The first 10 rows are patterns. Each new row is the sum of 2 different patterns, raised or lowered, with some noise. Before adding, each is slid sideways (what falls off one end comes back at the other) and multiplied by a number that may be negative. Names go in the order of the patterns.
Known rows, each followed by the names of its patterns:
[  1  -8  -3   5  -3  -3  21  17 -22   2  -2   3 -10 -12  16  -1   2 -10
   3   5   0   0 -13   1 -13  -1 -11   9  -3 -22  -4  -4   1] => K453
[  3  19  -5  17  -7   3  15   2  -5   6   7  17 -12   1   3   7 -19  -5
  -9 -16   2   5 -10   0  -3   4  -3  -1   8   0   2   0  12] => K714
[  0 -22  18  11   6   3 -13   0   2   4   1   4   0  11   4  -7  -5   2
   9  -1  -6  -5   3   1   9   6   9   4  -2   0   0   3  10] => K278
[  4 -12  -5   1 -13  -4   3   1 -10   6  -8   4  -8  -5   4 -11 -13   2
 -10  10  14   2  -4 -15 -15   5  -9  11   1   0  -1  -1  -1] => K754
[  3   2   0   1  -2   4   0  -1  -4   2   3  -2   2  -2   2  -9   5  -4
 -13   6  -6   8  12  -2   8   0  -2  -8  -4   2  -3   4   0] => K879
[  2  -2  -3  -1   1  -5   2 -11  -9 -16  -5  -8  11  -9   3  -7   3  -4
  15  -3 -10   3   2 -17  -6  -9  22  -9   3   1 -12  -2  -3] => K908
[  2  -4  -7   0  10  -1  -5   8   6  -3   1   2   6   0   3   5   1  12
   5  -5 -18  -5  -7   0   4   2   4  -7  22   1  11 -16   2] => K327
[  1 -10 -10   4   0  18  13   0  12  -3   0  -4  -2  -1   0  -2  -5   4
  -7  -1  -1   7   3  16   0  -3  17  -3   3  -2 -10   1  -6] => K526
[  5  -5   5   7 -14  -1   1  -7   8  -2   9  -8  -9   8   1 -11  -8  -7
   2   4  -7  -1  -2   0   1   4  -5   1   6   1   8  -3  15] => K812
[ 12   3  -4  -6  -5 -10   0   4  -7   4   3   9   5  -7   7   1  -1 -11
  19  -3 -13   0   3 -22  -2   1   0   7   4   2  -8  -3  -4] => K384

New rows, each followed by the names of its patterns:
[ -3  -3  23   5   9  -1  16  11  19   3   8   2  -1  16   0  10   8  -5
  15  -4   8   9   5  -8   7  -2  -7  22  21 -16   8   3  11] => K453 K714
[ -9  -4 -15 -17 -13 -13 -15 -11 -15 -15 -18 -14 -17 -26  -3 -16   5  -2
 -17   5 -14 -12 -21 -23 -12 -19  -8 -20 -17  -9 -13  -1  -5] => K879 K526
[ -5   9  -1  15  15   4  -1 -10  -6   8 -20  25  11   6   3  -6   2   8
  -7  -2   6 -10   6   9  -1 -11  10   1   6  -9  -5   8  -8] => K278 K754
[ -3  15  14  12  12  -1   5   9   7  12  29  26  -7   5  11  34 -11  -6
  20   9  25   5  13  13  12  10   3   4  -1  19   9  19   3] => K453 K278
[-18  -6   3 -10 -14 -19   4  -6  -2  -7  12   0   0   6  -7  -7   6  -5
 -15   1   2  -2  -9 -11  -6  -5 -12  -7 -17  -2 -12   2 -12] => K714 K278
[-10   3 -17   6   6 -18  11   6   0  16  -7  -3  -2  13  20   7  -2 -10
 -20   0 -11   4   1   5   0   9   4   1  14   0   5   1   9] => K754 K526
[-2 18 28 26 27 27 29 18  2 26 17 18 28 17 29 21 20 31 23 15 22 24 23 30
 27 28 27  8 32 25 22 23 15] => K754 K908
[15 10 -3  9  3  7  8 -5  2  8  7 17 16  4 11 12 -2  1  4 -5 16 -4  9  8
 11 -3 16 13 11 -5 12  6  6] => K754 K384
[-17   3   0   6   3   0   1   3   4  -1   3  -2  -5  -8  -6  -9  -3   5
 -19   5  -4  10   9  -4   9   1   2   8  -7  12 -20  -9   2] => K908 K526
[ -9  -8 -10  -7  -9  -5  -4  -1 -21 -12  -2  -3  -4  -2  -6 -12  -4 -11
 -16 -17  -9   9  -9  -5  -5   0 -24  -6   9 -18 -10   6   3] => K327 K384
[  0   4   2 -10 -17  12   0  -1  -7   3   7   1  -1 -12  -1  -8  -1 -10
   5  -1 -18  -5  -2  -1   3 -14   1   2 -13   2  14  21 -10] => K453 K879
[ -5   0  -6  10  -4 -10   0  -5  -8 -15 -10  15 -10  -4   8  -7  -4   2
  -6  -1  -9   3   6  -9  -1  -1  -1  -5  -6  -9   9  -6   2] => K908 K812
[ -4   1  14   5  -4 -12 -10   7  -9   6  11   8   7   6  14   7  23  -3
  24   0   8  10   2 -14   9  12   1  -3   2   7  18 -12   6] => K714 K526
[ 19   4  -8   6  10 -10   4   0  28   0   9   8  -5   8   4   8   2   6
   8   7   4   7  -1  -8  -3   0 -11  21  -5  16  11   8   9] => K879 K908
[-24  -2   4 -23  -5  -3  -3   3  -8   2  -6   1   5 -16  -7 -11   3   2
  -6   0  -6  -1  -4   5 -22  -2  -8   8   2  -4   2  -2  -4] => K327 K526
[ 1 12 -1 12  3 16  9 25  8  0 10  9 -2 10  1 11 12 17 13  0 -3  5 11  8
  6  9  8 10 12 -5 -2 -3  9] => K278 K908
[-17 -16 -24  -2  -7 -17 -28  -3 -12 -12 -13 -19 -10 -17 -13 -15 -17 -19
 -10 -18 -15 -13 -15 -10 -23 -26  -8 -22 -18  -8 -14 -25 -10] => K908 K812
[ 15  -1  -1  -8  -5   9  -2 -11   5  -6  12  15   8  -3  -7  -3   9   3
  10  17   8  -1   7   8  -4  -6   1  -1   0  -1  13  -1 -11] => K754 K812
[ -1  -2  -3   7  -5   3  -4   3   4  -4   5   5  -2   6 -10  -9  -3   2
   3  11  -7  -3  -6  -5   2   5  -2   3  -4   5  -3  -5   8] => K754 K879
[-18   3 -19 -37 -12 -19 -13 -18 -20 -17 -18 -18 -19  -1 -13 -35 -30 -14
 -27 -18 -28 -15 -18 -11 -28 -19 -25  -7 -17 -28 -21 -12 -13] => K453 K714
[  8   1   2  -2   4   4   0   7  -5   9  -7   6  -8 -15  -5  -5  11   0
   1   6   2   7  -8   1   1   5  13  -2   4 -10 -10   1 -11] => K879 K526
[26  5 10 35  6 13  3 -5  8  2 15 12 19  5  6 14 10 13 14  8  7 13  8  3
  3  6 18  2  7 12 15 -3  9] => K879 K384
[22  3  8  8  0  1  1 17 14 13 13 15 -1 -8 10 10 -5  5  2 13 13  1  8  4
 12  9  9 -1 11 15  7 17  3] => K879 K812
[29 15 22 19  6 18 19 18 10 28 35  3 33 28 22 22  8 32 16 20 11 22 22 16
 22  4 19  8 24 14 39 17  0] => K453 K526
[13 31 36 20 21  9 15 21 15 18 19 22 26 16 16 14 11 19  3 14 23 16  9 31
 20 20 22 10 22  9 26 25 19] => K879 K812
[-14  -3 -13  26  -8  12  -5 -18   6   0  -8  -9  -8   2   5 -10   2 -10
  -6 -11   0 -10  12  -1   5   2   1  11  18  -5  -2  10 -10] => K908 K812
[24 18 17 33 28 16 20 13 16 21 10 20 20 11 11 30 19 18 16 22 24  9 18 17
 22 16 16 20 16 24 19 24 19] => K453 K879
[-10   0  -7  -5   9   6   6 -10   2  -4  -4  -8  -4   3  -3  -3  -2   1
  -2   2  -3  -1  -1  -3   1  -3  11  -3  -1   1  -9  -1  -8] => K879 K327
[-21 -20 -14 -19  -8 -28 -17 -18 -15 -33 -22 -28 -30 -22 -19 -34 -21 -25
 -10 -25 -18 -16 -17 -19 -11 -10 -21  -3 -21 -14 -27 -20   4] => K714 K908
[  3  -4   2  12   6  10  -2  -2  -4   9  10  -4   2  10  13   9  -3  -4
   7   6   3  -1  -2   0   5   5   1   5  -3   3 -10  -2   8] => K278 K812
[ -2   1  -4  -4   1   5   2  -5   5   5   4   0   0   5  -2   4   2   9
   3   6  10 -13   3  -9 -10   4  -5   3  -1  19   5   4  -3] => K879 K327
[ 5 -4  7  2  2 11  4  3 -2 -1 -1 -4 -3 -7  0 -1 -1 10 12 -8  7  5  1 -2
 10  1  0  1 -5  0 -4  4  2] => K526 K384
[-12 -14 -15 -20  -8 -12 -23 -24  -6 -15  -6 -10  -9 -15 -19 -14  -9 -23
 -17  -6 -10 -15 -20 -11 -10 -12 -14 -19 -20 -12  -7 -11  -8] => K278 K327
[ 17   2   7   7  -8   1  -8   4  -8   3  -7  16   3 -21  -6   0   9   1
  -9  -4   7  -1   6  21  20 -12   1   0   3  -4   0  13 -17] => K453 K278
[-10 -25 -22  -6 -18 -15 -18  -6 -27 -15  -6 -24 -19   5   4  -9  -6 -17
 -19 -16 -12  -5 -30 -21 -24   3 -11 -12  -3  -7 -15 -17 -15] => K327 K384
[  7   4  10   6  10   9   4   4   2   1   8   1   2   4   4   5  11  10
  12  10   1   6   8   8  17   4  -2  21  10  12  11 -11   5] => K278 K812
[-23  -8 -10   0  -9 -14  -9  -5  -6  -8 -15 -16 -11 -21 -12  -6  -7 -14
  -7 -18  -6   0 -22 -13 -18 -18   0 -14  -4  -3  -8 -12 -16] => K278 K754
[-15 -14  -4 -11   0  -1  -3  -1   0   1  -2   0  -4   2   0  -3  -1  -8
 -11   8  -5 -11  -6 -13   0  -1  -2   3   3   8   4  -3  -5] => K879 K526
[-13  -6 -22 -10 -12 -18  -9  -2 -10   2 -10   0  -9   9   0 -13  -4 -15
 -24 -10 -19   9 -11  -1  -3 -12  -6  -6  -1  -9  -2  -5  -4] => K908 K526
[  5   4   3  -1   1  12  -5  11   6  20  11 -11  11   7   6  -3  21   4
  -3   7   9  -3  14  -2   8  12  12   5  -6  13   3  19   5] => K453 K384
[-24   5  -9  -9  -5  -1  -9 -12  -6  -9 -18 -13  -2 -11 -13 -16  -7 -11
  -9  -6 -14 -11  -6   6  -4  -2  -5 -13 -21  -3   3 -24  -8] => K278 K327
[ -7   7 -25  -3 -12  17  -1   4   3   4   7 -11   1   3 -13  -7  -1  -2
  -8 -12   1  -4   2   4 -12   0   3  16   2   4  -2  -5  -4] => K327 K526
